There are 5 hidden switches. A switch that is on adds its own fixed numbers to the row, and there is some noise. The rows also spread widely along 2 directions, which tell nothing about the answers.
In the rows, zero is written as 128.
Some rows, each with its switches (1 for on, 0 for off) after it:
[ 99 126 147 151 101 103 144 109 161 112 109 132 141  91 132 125 114 127
 162 140 129 135 108 138 130 119 175 127]
0 0 0 0 1
[ 95 128 126 151  96 107 122 116 163 125  89 155 150  86 115 127 118 105
 185 117 127 129 121 133 116 117 171 125]
1 0 0 0 0
[ 85 144 131 162  92  86 122 111 172 140  73 158 147  83  93 107 137  78
 195 125 126 128  95 154 107 116 169 127]
1 0 0 1 0
[ 91 146 129 153  89 107 129 119 158 126  79 154 155 104 102 121 132  88
 196 125 114 142 113 133 106 111 170 126]
1 1 0 0 0
[ 69 132 119 162 103  84 136 106 189 138  72 144 144  95 102 120 134  92
 151 130 120 124 108 130  97 122 156 139]
1 0 0 1 0
[ 83 123 118 152 115  96 146  87 203  88  79 136 154 116 112 135 134 110
 173 120 114 128 109 119 112 118 185 138]
1 0 1 0 1
[108 148 131 152  87 115 113 111 144 117  79 146 150  96 100 104 139  87
 239 139 116 120 125 152 126 130 203 118]
0 1 1 0 0
[ 95 111 134 137 124 101 140 126 183 131  85 123 133 118 143 140 101 125
 126 138 122 139 137 116 127 153 143 148]
0 1 0 0 0
[102 134 135 155  86 100 162  81 190 102  98 126 129 100 112 118 150  89
 167 140 109 144  76 132 113  97 182 130]
0 0 1 1 1
[ 85 131 127 157  87  92 167  72 216  90  57 123 151 130 103 118 162  67
 162 125  96 149  86 112  97  95 181 152]
1 1 1 1 1
[ 73 136 127 160  88  83 131 110 179 138  70 161 145  90  90 115 133  91
 178 125 122 120 107 128 110 116 159 143]
1 0 0 1 0
[ 63  96 114 137 137  82 155 115 236 112  71 110 165 144 142 151  99 122
  92 123 114 158 130  86 114 143 116 166]
1 1 0 0 1
[102 129 130 150 107 118 139 136 153 116  94 116 149 102 128 136 113 119
 162 148 126 132 128 113 118 125 158 139]
0 1 0 0 0
[102 137 156 160  90 107 125 120 169 119 105 139 153  92 128 121 115 115
 206 148 132 111  94 147 125 117 182 126]
0 0 0 0 1

New rows. What belongs after each?
[111 116 122 135 109 113 144 104 159 108  88 114 134 117 125 130 122 101
 159 144 106 143 125 114 131 125 174 141]
0 1 1 0 0
[ 75 109 147 154 127  89 132 123 206 118  77 121 170 112 161 132  98 119
 154 148 124 135 121 122 144 152 144 148]
0 1 0 0 1
[101 141 117 149  97 100 123 118 136 124 103 156 146  95  96 129 121 106
 189 126 121 120 117 133 107 105 173 117]
1 0 0 0 0
[100 132 118 140  92 115 143 110 149 119  94 142 139 115 110 133 137  91
 164 129 117 157 114 114  96  95 164 134]
1 1 0 0 0
[ 79  96 111 133 138  90 143 117 207 121  94 122 141 116 129 161  95 130
  96 126 121 135 128  85 109 134 136 155]
1 0 0 0 0
[ 88 125 124 143 102 104 125 126 162 128  87 152 150 104 115 125 121 117
 179 121 136 116 123 129 113 122 159 133]
1 0 0 0 0
[ 98 128 115 138  93 103 137  92 168 102  71 126 142 126 104 129 139  96
 158 116 104 142 121 102 107  97 189 134]
1 1 1 0 0
[115 124 113 142 115 116 148 110 159 111 112 130 129 104 117 149 133 114
 136 131 112 144 110 100  85 100 159 138]
1 0 0 0 0
[108 133 144 148 107 113 145 109 162 104 121 138 142  93 133 137 129 116
 148 154 128 135 102 131 115 103 167 129]
0 0 0 0 1
[116 132 139 159 100 113 153 105 154 104 119 129 136  85 140 138 124 119
 152 148 129 144  99 133 116  95 174 125]
0 0 0 0 1
[ 82 120 131 150 116  85 141 104 195 108  93 145 153 108 130 139 124 114
 155 125 119 133 111 123 112 106 160 138]
1 0 0 0 1
[ 76 133 131 160  91  90 115 117 157 131  66 159 166  95 111 108 123  92
 206 125 124 119 123 137 116 129 173 136]
1 1 0 0 0
[ 98  85 126 133 139  97 172  93 215  75  96  92 130 127 162 158 109 135
  81 139 112 155 134  90 123 147 150 161]
0 0 1 0 1
[112 117 136 163 106 102 181 102 182 104 114 111 129 100 135 132 135 101
  99 156 112 166  81 104 103  83 147 132]
0 0 0 1 1
[ 87 119 135 150 123 100 110 126 183 134  81 137 149  90 131 128  88 133
 168 145 139 114 137 137 149 161 141 147]
0 0 0 0 0
[ 74  95 119 135 144  86 134 123 195 123  87 117 143 113 136 158  99 135
  94 122 126 147 136  91 113 148 138 160]
1 0 0 0 0
[ 94 128 120 144 103 109 136 100 158 121  94 141 133  97 111 140 116 115
 154 124 124 139 115 110 107 104 164 132]
1 0 0 0 0
[111 133 143 151  95 107 158 116 169 131  90 126 127  92 118 122 140  84
 147 146 113 151 101 124 102 100 141 131]
0 1 0 1 0
[ 90 123 145 157 115  79 120 125 204 139  79 129 157  86 125 120 105 113
 150 140 128 117 126 130 133 156 134 148]
0 0 0 1 0
[ 87 131 126 145 114  92 127 112 171 126  86 149 143 106 112 139 125 118
 166 116 120 121 126 119 122 131 164 134]
1 0 0 0 0
[ 82 114 118 135 128  95 125 126 191 123  85 127 148 109 123 153 107 121
 128 128 129 135 131 108 117 141 143 160]
1 0 0 0 0
[ 86 127 118 145 111  96 128 107 161 119  94 134 145 111 111 130 120 117
 148 117 129 133 121 120 113 112 163 138]
1 0 0 0 0
[ 93 138 160 165  86  85 159 101 198 108  82 122 154  99 130 112 127  84
 161 152 120 154  97 129 120 118 149 131]
0 1 0 1 1
[ 93 104 109 129 111 109 153  97 185  88  67 120 133 139 112 146 135 102
 129 126  99 157 124  96 101 122 168 145]
1 1 1 0 0
[103 139 146 157 101 103 145 115 159 105 102 141 152  94 126 122 120 117
 195 154 137 126 109 139 128 112 168 123]
0 0 0 0 1
[ 95 147 132 152  80 102 119 114 140 129  79 164 156 101  99 123 146  89
 224 118 121 121 111 139 104 107 185 122]
1 1 0 0 0
[ 91 133 126 152  89 107 126 117 156 125  84 151 160 111 109 117 132  94
 197 118 125 136 116 131 111 119 175 126]
1 1 0 0 0
[ 82 134 152 164 104  73 153 118 220 115  90 119 157  95 134 127 116 111
 139 143 130 130  98 127 133 134 149 144]
0 0 0 1 1
[ 84 127 115 159  93  73 156  82 212  98  65 136 156 118  97 122 158  81
 163 122 104 141  88 124 103 106 180 150]
1 0 1 1 1
[ 83 149 118 159  73  95 127  82 176 120  72 161 147  94  77 100 160  68
 226 114 108 123  92 148 100  88 203 125]
1 0 1 1 0
[ 94 134 118 143 101  94 126 101 173 110  74 147 146 107 103 130 136 105
 193 115 114 131 123 132 114 128 194 137]
1 0 1 0 0
[ 87  96 115 137 138 101 142 110 192 117 103 123 137 117 134 158 101 126
  95 128 124 147 128  94 106 114 139 151]
1 0 0 0 0
[ 73 114 126 158 115  85 145 110 201 107  88 133 156 109 132 141 120 120
 151 126 124 145 121 133 110 121 157 142]
1 0 0 0 1
[ 90 137 145 166  77  98 127 119 176 129  79 129 145  95 115 101 130  93
 182 141 125 133 107 138 122 119 151 137]
0 1 0 1 0
[104 130 137 157  97 100 144 110 179 128  95 136 133  78 119 114 116 106
 151 150 119 128 110 123 121 121 140 136]
0 0 0 1 0
